The groups are shells around one centre, one inside the other: the same stretched ball of 5 dimensions in 9 sizes.
Known rows, each followed by its group:
+2.41	-2.79	+2.24	+0.81	-4.62	+2.62	+0.51	-1.25	-3.68	-5.11	-0.96	-4.83	-1.42	-1.82	+1.46	-2.28	-1.66	+1.22 | Lok
+2.96	-3.19	+1.43	-1.16	-3.41	-0.10	-0.48	-1.91	-2.96	-5.20	-1.44	-3.23	-0.71	-3.78	+2.43	-4.13	-1.39	+0.45 | vofak
+2.16	-3.03	+2.06	-1.05	-3.49	+0.67	-0.08	-2.47	-3.14	-4.94	-0.74	-3.60	-0.76	-3.39	+1.85	-4.01	-1.23	+0.77 | ripup
+2.78	-3.26	+0.83	-0.67	-3.07	-0.27	-1.60	-0.56	-1.90	-4.88	-0.44	-5.25	-0.81	-3.37	-0.55	-3.39	-1.83	+1.90 | vofak
+2.04	-2.99	+2.28	-0.31	-4.01	+1.61	+0.15	-2.25	-3.35	-4.75	-0.80	-4.13	-1.15	-2.69	+1.45	-3.08	-1.45	+1.07 | Lok
+1.81	-2.04	+2.23	-1.05	-3.11	+0.10	-0.28	-1.08	-2.18	-5.86	+0.33	-5.41	-0.27	-3.20	-0.28	-4.15	-0.42	+1.58 | kal
+2.69	-4.18	+0.68	+0.27	-3.21	+2.35	-0.77	-1.63	-3.67	-4.23	+0.88	-4.39	-0.92	-2.53	+1.23	-4.18	-2.95	+1.71 | Lok
+2.26	-3.24	+1.65	-1.53	-3.34	-0.91	-1.33	-2.09	-1.87	-4.36	-1.68	-4.11	-1.09	-3.95	+0.12	-2.97	-1.35	+1.33 | vare
+3.10	-4.23	+0.37	-0.90	-2.93	+0.05	-1.66	-1.70	-2.64	-4.14	-0.67	-3.75	-0.94	-3.74	+1.11	-3.99	-2.61	+1.36 | dur
+2.67	-1.14	+2.84	-1.44	-4.07	-1.46	+0.30	-0.69	-1.95	-6.93	-2.75	-4.39	-0.53	-3.75	+1.53	-3.08	+0.73	+0.17 | kal
+2.82	-1.64	+2.08	-2.12	-3.26	-2.48	-0.65	-0.71	-1.39	-6.59	-2.27	-4.28	-0.25	-4.46	+0.94	-3.87	+0.37	+0.45 | ripup
+2.50	-2.61	+2.27	-1.23	-3.85	-0.14	+0.01	-2.15	-2.83	-5.37	-2.00	-3.40	-0.89	-3.63	+2.20	-3.43	-0.73	+0.35 | ripup
+2.83	-2.92	+1.47	-0.27	-3.88	+0.28	-0.82	-0.72	-2.38	-5.10	-1.53	-4.88	-1.18	-2.99	+0.45	-2.55	-1.53	+1.37 | bor
+2.22	-4.25	+0.97	-0.09	-3.16	+2.12	-0.92	-2.23	-3.42	-3.76	+0.78	-4.35	-1.05	-2.71	+0.69	-3.92	-2.87	+1.89 | bor
+2.26	-1.65	+2.51	-1.17	-3.40	+0.02	+0.52	-1.17	-2.75	-6.67	-0.41	-4.47	-0.07	-3.36	+1.66	-4.64	+0.09	+0.57 | sako
+2.13	-3.68	+1.12	-0.29	-2.83	+1.92	-0.63	-1.81	-3.34	-4.55	+1.55	-4.70	-0.52	-2.75	+0.61	-4.78	-2.29	+1.85 | piti
+2.25	-3.58	+1.88	+0.74	-4.51	+2.63	-0.19	-1.80	-3.51	-4.02	-1.03	-4.72	-1.81	-1.94	+0.81	-1.79	-2.40	+1.64 | piti
+2.83	-2.60	+2.07	-0.87	-4.15	-0.27	-0.24	-1.51	-2.60	-5.40	-2.59	-3.78	-1.15	-3.45	+1.84	-2.67	-0.88	+0.48 | vare
+2.69	-4.34	+0.44	+0.62	-3.18	+2.68	-1.00	-1.27	-3.59	-4.04	+1.26	-4.91	-1.01	-2.25	+0.59	-3.96	-3.27	+2.12 | piti
+2.19	-4.08	+1.48	+0.39	-4.08	+2.30	-0.76	-2.16	-3.29	-3.47	-0.68	-4.56	-1.78	-2.29	+0.40	-2.11	-2.80	+1.89 | kal
+2.59	-2.10	+1.61	-0.35	-3.30	+0.27	-0.47	+0.12	-2.21	-6.24	+0.10	-5.84	-0.35	-2.86	-0.17	-3.86	-0.79	+1.63 | dur
+2.67	-1.71	+2.68	+0.35	-4.67	+1.52	+0.99	-0.53	-3.33	-6.49	-1.59	-4.87	-0.96	-2.18	+1.99	-2.66	-0.44	+0.59 | Lok
+1.93	-1.22	+2.61	-1.02	-3.44	-0.59	-0.15	-0.20	-1.62	-6.60	-0.44	-6.07	-0.27	-3.15	-0.81	-3.47	+0.34	+1.53 | vofak
+3.10	-3.97	+0.82	-0.79	-3.39	+0.20	-1.19	-1.87	-2.88	-4.32	-1.39	-3.44	-1.12	-3.60	+1.76	-3.55	-2.32	+0.96 | dur
+2.07	-2.89	+1.47	-1.49	-2.54	-0.28	-0.96	-1.59	-2.20	-5.22	+0.62	-4.71	-0.19	-3.75	+0.03	-4.89	-1.12	+1.57 | sako
+1.80	-2.13	+2.64	-0.40	-4.03	+0.80	+0.00	-1.28	-2.44	-5.38	-0.88	-5.35	-1.02	-2.65	-0.11	-2.56	-0.66	+1.51 | Lok
+2.09	+0.11	+3.73	-0.13	-4.54	+0.46	+1.57	+0.57	-2.40	-8.15	-1.15	-6.27	-0.24	-2.23	+0.64	-2.97	+1.43	+0.73 | vofak
+2.00	-2.33	+1.90	-1.53	-2.81	-0.61	-0.70	-1.32	-1.97	-5.65	+0.10	-4.94	-0.19	-3.72	-0.10	-4.48	-0.55	+1.45 | kal
+2.98	-2.35	+1.53	-0.18	-3.46	+0.97	+0.15	-0.36	-3.16	-6.41	-0.02	-4.76	-0.28	-2.81	+1.78	-4.51	-1.01	+0.89 | vare
+1.97	-0.62	+3.52	-0.74	-4.38	-0.11	+0.98	-0.49	-2.22	-7.13	-1.75	-5.43	-0.55	-2.82	+0.70	-2.77	+0.98	+0.68 | dur
+2.32	-2.29	+1.80	-1.38	-3.19	-1.16	-1.05	-0.81	-1.51	-5.58	-1.02	-5.18	-0.57	-3.74	-0.52	-3.40	-0.58	+1.49 | dur
+2.46	-1.68	+1.84	-1.06	-2.80	-0.14	-0.01	-0.25	-2.40	-6.95	+0.75	-5.29	+0.34	-3.34	+0.72	-5.35	-0.12	+1.12 | vofak
+2.19	-2.22	+2.80	+0.41	-4.78	+1.94	+0.71	-1.29	-3.30	-5.45	-1.57	-4.88	-1.39	-2.06	+1.28	-1.98	-0.93	+1.02 | vare
+2.07	-2.46	+1.85	+0.03	-3.31	+1.82	+0.07	-0.77	-3.07	-5.75	+1.21	-5.62	-0.37	-2.34	+0.25	-4.29	-1.23	+1.75 | vare
+3.08	-4.35	+0.36	-1.28	-2.95	-0.73	-2.08	-1.91	-2.19	-3.80	-1.41	-3.57	-1.14	-4.12	+0.76	-3.50	-2.59	+1.36 | ripup
+2.52	-3.98	+0.76	+0.24	-2.97	+2.58	-0.55	-1.54	-3.78	-4.54	+1.63	-4.59	-0.61	-2.44	+1.18	-4.80	-2.77	+1.78 | sako
+2.41	-3.27	+1.58	-0.17	-3.96	+0.65	-1.05	-1.25	-2.32	-4.31	-1.43	-5.04	-1.52	-2.82	-0.29	-1.95	-1.89	+1.79 | sako
+2.97	-4.21	+0.72	-0.14	-3.46	+1.38	-0.99	-1.81	-3.34	-4.10	-0.57	-3.80	-1.19	-3.01	+1.62	-3.55	-2.79	+1.30 | bor
+2.49	-2.06	+2.06	-1.78	-3.29	-1.65	-0.73	-1.13	-1.64	-5.91	-1.73	-4.44	-0.48	-4.10	+0.52	-3.64	-0.15	+0.85 | bor
+2.26	-2.49	+2.46	-1.61	-3.96	-1.18	-0.61	-2.11	-1.92	-4.99	-2.89	-3.82	-1.21	-3.94	+0.87	-2.36	-0.51	+0.69 | ripup
+2.74	-3.46	+1.43	-1.07	-3.67	-0.35	-1.08	-1.97	-2.41	-4.40	-2.10	-3.67	-1.27	-3.71	+1.17	-2.82	-1.71	+0.97 | bor
+2.20	-2.97	+2.27	+0.99	-4.65	+3.11	+0.53	-1.45	-3.83	-4.81	-0.62	-4.95	-1.52	-1.61	+1.25	-2.18	-1.89	+1.42 | kal
+2.87	-3.03	+0.92	-1.85	-2.55	-1.62	-1.55	-1.14	-1.73	-5.34	-0.74	-4.20	-0.29	-4.38	+0.48	-4.60	-1.16	+1.17 | sako
+2.42	-3.27	+1.91	-1.39	-3.77	-0.53	-0.84	-2.49	-2.39	-4.37	-2.40	-3.40	-1.30	-3.86	+1.31	-2.72	-1.34	+0.78 | piti
+3.05	-1.59	+2.36	+0.40	-4.52	+1.26	+0.91	+0.07	-3.26	-6.93	-1.49	-4.99	-0.75	-2.25	+2.14	-3.02	-0.39	+0.51 | piti

New rows. What belongs after each?
+2.64	-2.59	+1.51	+0.30	-3.46	+1.91	+0.13	-0.42	-3.36	-5.98	+0.82	-5.30	-0.40	-2.29	+1.10	-4.34	-1.43	+1.43 | bor
+2.35	-1.20	+2.44	-0.99	-3.34	-0.30	+0.34	-0.19	-2.26	-7.17	-0.21	-5.37	+0.08	-3.21	+0.72	-4.48	+0.38	+0.92 | Lok
+2.94	-4.59	+0.86	+0.33	-4.01	+2.12	-0.87	-2.26	-3.71	-3.47	-1.20	-3.53	-1.75	-2.63	+1.91	-2.61	-3.25	+1.28 | ripup
+2.80	-3.49	+1.18	-0.07	-3.87	+0.69	-1.14	-1.05	-2.50	-4.41	-1.37	-4.81	-1.43	-2.87	+0.22	-2.30	-2.17	+1.65 | kal
+2.64	-3.75	+0.70	+0.28	-3.17	+1.75	-1.10	-0.82	-2.96	-4.52	+0.82	-5.32	-0.89	-2.50	-0.04	-3.73	-2.62	+2.14 | kal
+3.11	-3.99	+0.86	+0.33	-3.80	+1.93	-0.60	-1.47	-3.64	-4.42	-0.64	-3.98	-1.25	-2.60	+1.93	-3.32	-2.72	+1.19 | dur
+2.17	-1.21	+2.86	+0.90	-4.31	+2.72	+1.51	+0.10	-3.62	-7.12	+0.57	-6.08	-0.40	-1.45	+1.16	-3.63	-0.23	+1.20 | vofak
+1.64	-1.74	+3.11	-1.10	-4.01	-0.03	+0.21	-1.72	-2.23	-5.65	-1.48	-4.85	-0.88	-3.15	+0.29	-2.73	+0.02	+1.06 | sako
+2.02	-2.65	+2.45	+1.33	-4.60	+3.79	+0.93	-1.13	-4.08	-5.23	+0.24	-5.46	-1.28	-1.19	+1.11	-2.56	-1.72	+1.58 | vofak
+2.16	-2.13	+2.28	+0.74	-4.00	+2.69	+0.76	-0.52	-3.55	-6.06	+0.73	-5.73	-0.65	-1.70	+0.83	-3.59	-1.10	+1.53 | vare
+2.13	-1.91	+2.12	-1.77	-2.99	-1.41	-0.74	-0.98	-1.53	-6.01	-0.72	-5.04	-0.23	-3.94	-0.26	-4.03	-0.07	+1.28 | kal
+2.40	-3.18	+1.66	+0.95	-4.07	+2.99	+0.11	-1.00	-3.72	-4.92	+0.35	-5.26	-1.16	-1.73	+0.88	-3.02	-2.17	+1.72 | bor
+2.37	-1.40	+2.95	-0.25	-4.60	+0.34	+0.52	-0.51	-2.42	-6.38	-2.18	-5.24	-1.04	-2.62	+0.79	-2.08	+0.03	+0.84 | bor
+3.21	-3.85	+0.84	-0.65	-3.56	+0.10	-1.20	-1.59	-2.75	-4.42	-1.72	-3.62	-1.22	-3.53	+1.63	-3.17	-2.26	+0.98 | kal
+2.50	-3.46	+1.57	+0.93	-4.17	+3.00	+0.03	-1.29	-3.82	-4.63	-0.04	-4.88	-1.34	-1.81	+1.22	-2.83	-2.41	+1.59 | bor
+2.43	-3.65	+0.88	-0.93	-2.79	+0.12	-1.52	-1.48	-2.27	-4.41	+0.16	-4.71	-0.72	-3.51	-0.18	-4.01	-2.08	+1.87 | bor
+2.54	-3.59	+1.71	+0.71	-4.43	+2.58	-0.09	-1.71	-3.69	-4.28	-1.02	-4.42	-1.66	-2.05	+1.44	-2.22	-2.41	+1.36 | vare
+2.72	-3.83	+1.25	+0.29	-4.09	+1.64	-0.82	-1.56	-3.11	-4.05	-1.22	-4.44	-1.64	-2.53	+0.85	-2.25	-2.55	+1.55 | Lok
+2.45	-3.27	+1.28	-0.83	-2.91	+0.82	-0.53	-1.71	-3.07	-5.11	+0.50	-4.18	-0.39	-3.31	+1.32	-4.86	-1.67	+1.23 | vare
+2.10	-1.87	+2.76	-1.35	-3.84	-0.51	+0.11	-1.66	-2.30	-5.88	-1.77	-4.29	-0.71	-3.54	+1.11	-3.23	-0.01	+0.65 | Lok
+2.86	-2.97	+1.82	+0.95	-4.55	+2.62	+0.41	-0.92	-3.82	-5.26	-0.99	-4.65	-1.35	-1.86	+1.96	-2.54	-1.90	+1.06 | kal
+2.86	-3.92	+1.32	+0.22	-4.36	+1.34	-0.89	-1.73	-3.04	-3.85	-2.10	-4.10	-1.90	-2.67	+1.12	-1.69	-2.58	+1.34 | vofak
+1.89	-0.65	+3.66	-1.16	-4.44	-0.84	+0.70	-0.82	-1.83	-6.83	-2.50	-5.20	-0.74	-3.19	+0.44	-2.28	+1.11	+0.62 | vofak
+1.98	-1.46	+2.94	-0.47	-3.95	+0.99	+0.90	-1.03	-2.96	-6.55	-0.44	-5.04	-0.42	-2.63	+1.23	-3.73	+0.05	+0.85 | Lok
+2.95	-3.63	+0.87	+0.57	-3.67	+1.96	-0.72	-0.72	-3.27	-4.73	-0.02	-4.98	-1.11	-2.32	+0.80	-3.24	-2.54	+1.71 | vare
+2.58	-1.64	+2.73	+0.13	-4.74	+0.79	+0.53	-0.37	-2.67	-6.24	-2.18	-5.22	-1.18	-2.38	+1.03	-1.92	-0.33	+0.86 | vare
+2.50	-0.91	+2.71	-1.22	-3.76	-1.21	+0.21	-0.06	-1.76	-7.22	-1.66	-5.29	-0.25	-3.46	+0.58	-3.45	+0.76	+0.69 | bor
+2.01	-2.47	+1.88	+0.14	-3.51	+1.59	-0.26	-0.55	-2.67	-5.47	+0.74	-6.03	-0.68	-2.26	-0.56	-3.44	-1.30	+2.06 | piti
+2.43	-2.83	+1.51	+0.77	-3.59	+2.69	+0.11	-0.46	-3.54	-5.58	+1.20	-5.66	-0.63	-1.85	+0.63	-3.94	-1.84	+1.81 | dur
+2.98	-2.72	+1.23	-0.66	-3.44	-0.47	-1.07	-0.35	-2.01	-5.52	-1.22	-5.02	-0.80	-3.37	+0.22	-3.19	-1.27	+1.38 | dur
+2.86	-2.64	+1.38	+0.16	-3.73	+0.87	-0.57	-0.06	-2.55	-5.64	-0.51	-5.54	-0.86	-2.57	+0.22	-3.06	-1.46	+1.61 | dur
+2.80	-0.92	+2.72	-0.17	-4.29	+0.32	+0.93	+0.33	-2.66	-7.51	-1.43	-5.37	-0.39	-2.60	+1.52	-3.30	+0.43	+0.52 | Lok
+2.89	-2.50	+1.18	-0.25	-3.13	+0.53	-0.55	+0.03	-2.57	-6.12	+0.36	-5.42	-0.27	-2.91	+0.48	-4.36	-1.23	+1.49 | dur
+3.04	-2.38	+1.41	-0.85	-3.26	-0.26	-0.40	-0.48	-2.53	-6.25	-0.67	-4.55	-0.29	-3.45	+1.41	-4.37	-0.83	+0.84 | bor
+1.97	-3.05	+1.59	-0.99	-3.17	-0.16	-1.35	-1.41	-1.79	-4.51	-0.41	-5.29	-0.93	-3.37	-1.09	-3.06	-1.46	+2.05 | vofak
+2.36	-3.27	+1.82	-1.07	-3.79	-0.22	-0.95	-2.14	-2.31	-4.32	-2.04	-3.94	-1.35	-3.57	+0.70	-2.51	-1.50	+1.14 | bor
+2.65	-0.50	+2.73	-0.75	-3.77	-0.56	+0.73	+0.59	-2.14	-7.99	-0.93	-5.68	+0.08	-3.04	+0.94	-4.03	+0.97	+0.62 | kal
+2.19	-1.82	+2.53	-1.26	-3.48	-0.17	+0.28	-1.40	-2.57	-6.28	-0.78	-4.41	-0.29	-3.45	+1.36	-4.20	-0.04	+0.67 | vare
+2.87	-1.76	+1.99	+0.23	-3.99	+0.98	+0.33	+0.31	-2.80	-6.72	-0.60	-5.58	-0.54	-2.39	+0.98	-3.39	-0.59	+1.10 | bor
+2.99	-0.82	+2.44	-1.23	-3.69	-1.43	+0.32	+0.30	-1.92	-7.73	-1.80	-4.97	-0.03	-3.62	+1.41	-3.97	+0.85	+0.30 | sako
+1.64	-0.99	+3.37	-1.11	-3.87	-0.10	+0.71	-1.09	-2.22	-6.69	-0.91	-5.27	-0.37	-3.06	+0.40	-3.44	+0.74	+0.91 | ripup
+2.46	-1.63	+2.10	-0.81	-3.17	+0.21	+0.29	-0.37	-2.64	-6.92	+0.32	-5.15	+0.12	-3.11	+1.08	-4.91	-0.11	+0.95 | dur
+2.78	-4.70	-0.02	-0.23	-2.67	+1.20	-1.98	-1.47	-2.78	-3.58	+0.83	-4.67	-0.98	-3.11	-0.10	-4.04	-3.38	+2.27 | vofak
+2.65	-1.36	+2.39	+0.61	-4.09	+1.96	+1.13	+0.38	-3.39	-7.27	+0.22	-5.78	-0.27	-1.89	+1.47	-3.92	-0.30	+0.99 | piti
+2.15	-0.85	+3.20	+0.08	-4.37	+1.26	+1.31	-0.14	-2.94	-7.23	-0.67	-5.70	-0.45	-2.15	+1.07	-3.22	+0.43	+0.86 | Lok
